There are 5 hidden switches. A switch that is on adds its own fixed numbers to the row, and there is some noise. The rows also spread widely along 4 directions, which tell nothing about the answers.
In the rows, 128 means zero.
Known rows, each followed by its switches (1 for on, 0 for off):
[116 183 108 120 156 154 200 131 109 131 118 123 184 102 171 143 123 171
 131 124]	1 1 0 0 0
[112 131 119 114 137 129 138 131  78  76 110 149 162 118 139 120  78 108
 143  97]	0 0 0 1 1
[144 127 120 150 132 139 200 136  78  89 122 145 184 125 166 152 117 124
 161 113]	1 0 0 0 1
[ 83 167 111  95 144 147 121 122 109  97  89 137 178 126 151 107 108 146
 118 107]	0 0 0 1 0
[100 156 118 139 146 140 127  99 122 106 102 143 151 150 151 126 135 111
 116  98]	0 0 0 0 0
[123 181 116 140 157 175 129  86  77  96 100 132 156 126 142 133 115 118
 138 112]	0 0 0 1 1
[ 86 128 109  85  95 131 148 154 127  95  92 163 194 131 170 110  78 147
  90  92]	0 0 0 0 0
[131 157 115 114 151 168 185 131  70 110 108 132 183 101 164 135 109 142
 152 118]	1 0 0 1 1
[ 95 157 115  97 141 148 140 124  60  85  92 139 181 125 141 116  95 137
 146 101]	0 0 0 1 1
[ 90 192 103 114 151 151 112 104 111 106  56 137 161 159 147 117 145 138
 105 114]	0 0 0 0 0
[ 83 217  95 106 135 175 146  83 140 119 116 116 167 101 179 145 162 160
 105 126]	0 1 0 0 0
[118 146 145 108 166 137 154 176  76 102 128 128 178 146 178 133 128 150
 171 104]	1 0 1 0 0
[130 189  91 100 159 194 170 104  63 117  92 123 182 100 160 143 127 136
 121 130]	1 0 0 1 1
[114 159 106 122 121 162 135 101 107  93  90 140 160 126 158 136 121 117
 121 108]	0 0 0 0 1
[ 96 133 114 141 113 140 159 108 162  99 131 136 156 123 155 131  99 117
 121  99]	0 0 0 0 0
[121 174 104 131 128 150 180 112 146 117 110 110 171 125 180 132 115 135
  97 121]	1 0 0 0 0

New rows. What belongs after each?
[ 82 184 122 102 144 151 120 116  95 107  85 126 161 139 148 118 118 141
 128 118]	0 0 0 1 0
[103 201 118 163 145 150 165  79 144 126 140 108 147 134 160 148 165 139
 162 122]	0 1 0 0 0
[ 98 176 117 131 120 159 151 100 147 108 110 133 156 129 158 131 128 146
 115 114]	0 0 0 0 0
[112 167 118 108 157 167 190 133  88 113 124 134 182 112 160 143 119 167
 141 116]	1 0 0 1 0
[142 139 133 116 155 130 142 175  29  85  84 141 200 143 170 132 124 142
 150 103]	1 0 1 0 1
[143 134  95 117 136 144 181 143  80  94  69 149 201 114 181 108  82 125
  95 100]	1 0 0 0 1
[140 186  94 110 164 178 172 108  74 121 114 103 185  92 173 131 124 152
 143 120]	1 1 0 1 1
[123 156 112 107 182 142 186 129 105 125 117 126 183 107 168 114  68 148
 131 105]	1 1 0 1 0
[126 186 122 122 152 174 151 130 117 103 119  91 182 120 205 144 150 151
 126 137]	1 0 1 0 0
[117 175 108 126 114 156 135 100  92  97  85 134 164 130 145 134 133 123
 123 115]	0 0 0 0 1
[125 173 121 126 163 167 167 109 106 114 108 120 168 121 160 121 105 134
 129 114]	1 0 0 1 0
[ 94 182 119 138 135 145 181 101 134 127 143 139 156 127 169 158 144 151
 171 119]	0 1 0 0 0
[ 90 191 124  97 143 151 127 115  97 115 107 119 179 125 176 135 171 178
 154 127]	0 1 1 0 0
[110 148  94 121 125 149 159 102 117 113 111 150 183  94 175 122 108 147
 128 108]	0 1 0 0 1
[121 149 118 115 173 141 178 125 105 119 134 120 172  97 172 126  86 145
 138 113]	1 1 0 1 0
[115 181 121  79 175 161 155 140  85 128 135  91 195 103 190 115 111 178
 135 120]	1 1 1 1 0
[120 146 138 137 168 128 164 138 106 113 112 137 172 135 153 118  71 109
 147  94]	1 0 0 1 0
[116 161  89 119  92 172 146 104 112 105 106 131 180 110 171 122  99 125
  84 112]	0 0 0 0 1
[138 173 100 132 153 143 200 125  76 117  98 139 176 111 169 139 125 140
 144 117]	1 1 0 0 1
[108 144 113 108 137 124 206 166 122 124 126 147 191 107 185 134  82 172
 132 102]	1 1 0 0 0
[130 184 124 115 177 143 149 126  99 119 111  99 187 120 197 128 133 147
 130 109]	1 1 1 0 0
[121 168 116 103 178 150 183 136 101 124 121 133 184 109 156 122  78 156
 143 101]	1 1 0 1 0
[117 141 115 114 148 136 186 156 111 109 109 139 193 123 169 125  97 142
 119 108]	1 0 0 0 0
[ 98 156  99  79 132 158 183 154  94 113  81 149 196 119 186 122 122 185
 108 116]	1 0 0 0 0
[ 88 197 113 132 147 151 148  92 118 126 105 128 147 134 161 145 157 142
 142 113]	0 1 0 0 0
[146 178 121 137 161 147 179 111  53 106  86 143 171 132 158 160 155 133
 149 133]	1 0 0 0 1
[100 159 119  81 165 152 179 155  80 116 105 139 186 122 158 113 105 172
 146 107]	1 0 0 1 0
[146 165 117 129 193 151 187 118  35 126 101 133 161 110 154 143 126 151
 189 112]	1 1 0 1 1
[110 150 113 132 125 134 135 111  97  86  87 137 166 138 150 129 113 118
 101 101]	0 0 0 0 1
[118 128 108 131 140 118 210 155 119 116 120 137 193 114 178 130  70 148
 136  94]	1 1 0 0 0
[113 152 134  97 155 143 147 169  99 110  98 110 193 129 181 119 117 151
 117 106]	1 0 1 0 0
[119 149 137  90 139 147 145 164 109 102 113 130 199 129 188 118 103 157
 115 113]	1 0 1 0 0
[138 139 147 114 170 126 168 161  83 126 130 123 188 118 190 129 116 164
 158 111]	1 1 1 0 0
[ 92 174 115 103 140 142 124 121 103 114 109 128 157 137 143 124 125 153
 136 101]	0 0 0 1 0
[109 182 120 104 185 121 140 140  53 131  28 157 181 170 136 115 134 137
 108 102]	1 0 0 0 0
[129 152 127 137 148 129 181 141 103 114  96 151 172 142 157 131 120 125
 150 109]	1 0 0 0 0
[114 201 118 107 192 159 145 102  67 129  75 120 173 143 148 119 135 144
 110 115]	1 0 0 1 0
[147 161 125 104 156 159 178 150  50 109 125 120 189 102 197 144 141 164
 174 118]	1 1 1 0 1
[117 192  98 113 111 180 143  82 103 100  86 135 171 118 170 139 150 144
 107 135]	0 0 0 0 1
[112 155 106 102 135 156 183 149 107 117  92 130 192 118 180 120 100 149
 106 106]	1 0 0 0 0
[107 174 113  96 133 176 119 116  66  90  97 117 167 117 176 139 157 152
 137 134]	0 0 1 0 1
[127 142 112 131 125 151 185 129 137 103 124 129 181 114 179 137  91 135
 109 110]	1 0 0 0 0
[146 186 104 142 171 137 176  99 117 143 103 117 169 129 167 138 121 128
 123 113]	1 1 0 0 0
[ 91 148 101 121 118 157 157 121 155 119 137 127 176 111 178 121  86 156
  95 103]	0 1 0 0 0
[103 170 125 143 130 146 144  96 123  95 110 137 155 139 143 142 142 121
 141 118]	0 0 0 0 0
[110 185 135  99 170 173 150 137  94 112 129  94 190 114 178 114 119 157
 136 120]	1 0 1 1 0
[ 96 166 103 114 126 145 135 122 120 106  96 147 185 135 163 128 136 138
 112 108]	0 0 0 0 0
[ 74 160 119 112 132 157 163 118 122 107 144 131 165 111 160 144 111 154
 141 119]	0 0 0 1 0
[128 200 129 120 180 155 151 135 100 116 118  87 185 121 196 129 150 155
 143 119]	1 1 1 0 0
[132 156 128  72 167 166 187 153  43 108 127 113 203  82 192 133 115 197
 182 119]	1 1 1 1 1
[124 152 114 134 163 122 205 139 101 130 128 135 178 125 174 154 116 156
 168 120]	1 1 0 0 0
[110 157 111 104 136 148 132 108  77 102  98 132 168 131 142 118 108 121
 131 103]	0 0 0 1 1
[114 164  92 134 129 143 152  99  91 108 110 134 167 115 156 142 124 132
 141 106]	0 1 0 0 1
[101 191 104 127 138 149 108  77 142 116  71 121 169 157 145 118 129 116
  72 115]	0 0 0 0 0
[ 93 159 114 119 128 138 133 120 129  94  94 139 169 144 166 126 105 137
 115  95]	0 0 0 0 0
[ 93 173 123  85 150 164  99 127 121  97 116 111 182 127 170 109 116 147
 111 111]	0 0 1 1 0
[ 93 179 100  89 151 164 125 114  54  90  81 144 164 126 145 123 121 139
 123 113]	0 0 0 1 1
[119 148 109  90 145 136 144 149  81 113  46 156 211 147 159  98  99 142
  83  99]	1 0 0 0 0
[ 98 168 103 113 145 143 135 105 125 119 108 120 157 128 163 133 130 147
 143 105]	0 1 0 0 0
[122 164 110 123 150 144 194 128 110 130 117 126 178 125 178 153 125 169
 150 116]	1 1 0 0 0
[ 97 175 114 129 116 157 141  91 144 105 119 130 165 140 159 138 141 132
 113 117]	0 0 0 0 0
[ 74 171 116  62 123 162 160 152 116 116 139 124 204 111 200 133 153 209
 156 124]	0 1 1 0 0
[ 95 189 109 126 152 138  99 103 116 110  65 135 152 166 149 117 126 114
  86  89]	0 0 0 0 0
[104 201 114  71 189 162 140 137  68 133 101  98 197 115 185 126 130 185
 117 117]	1 1 1 1 0
[122 160  94  58 159 155 182 146  45 119  73 138 209  89 168 103  74 181
 110 108]	1 1 0 1 1
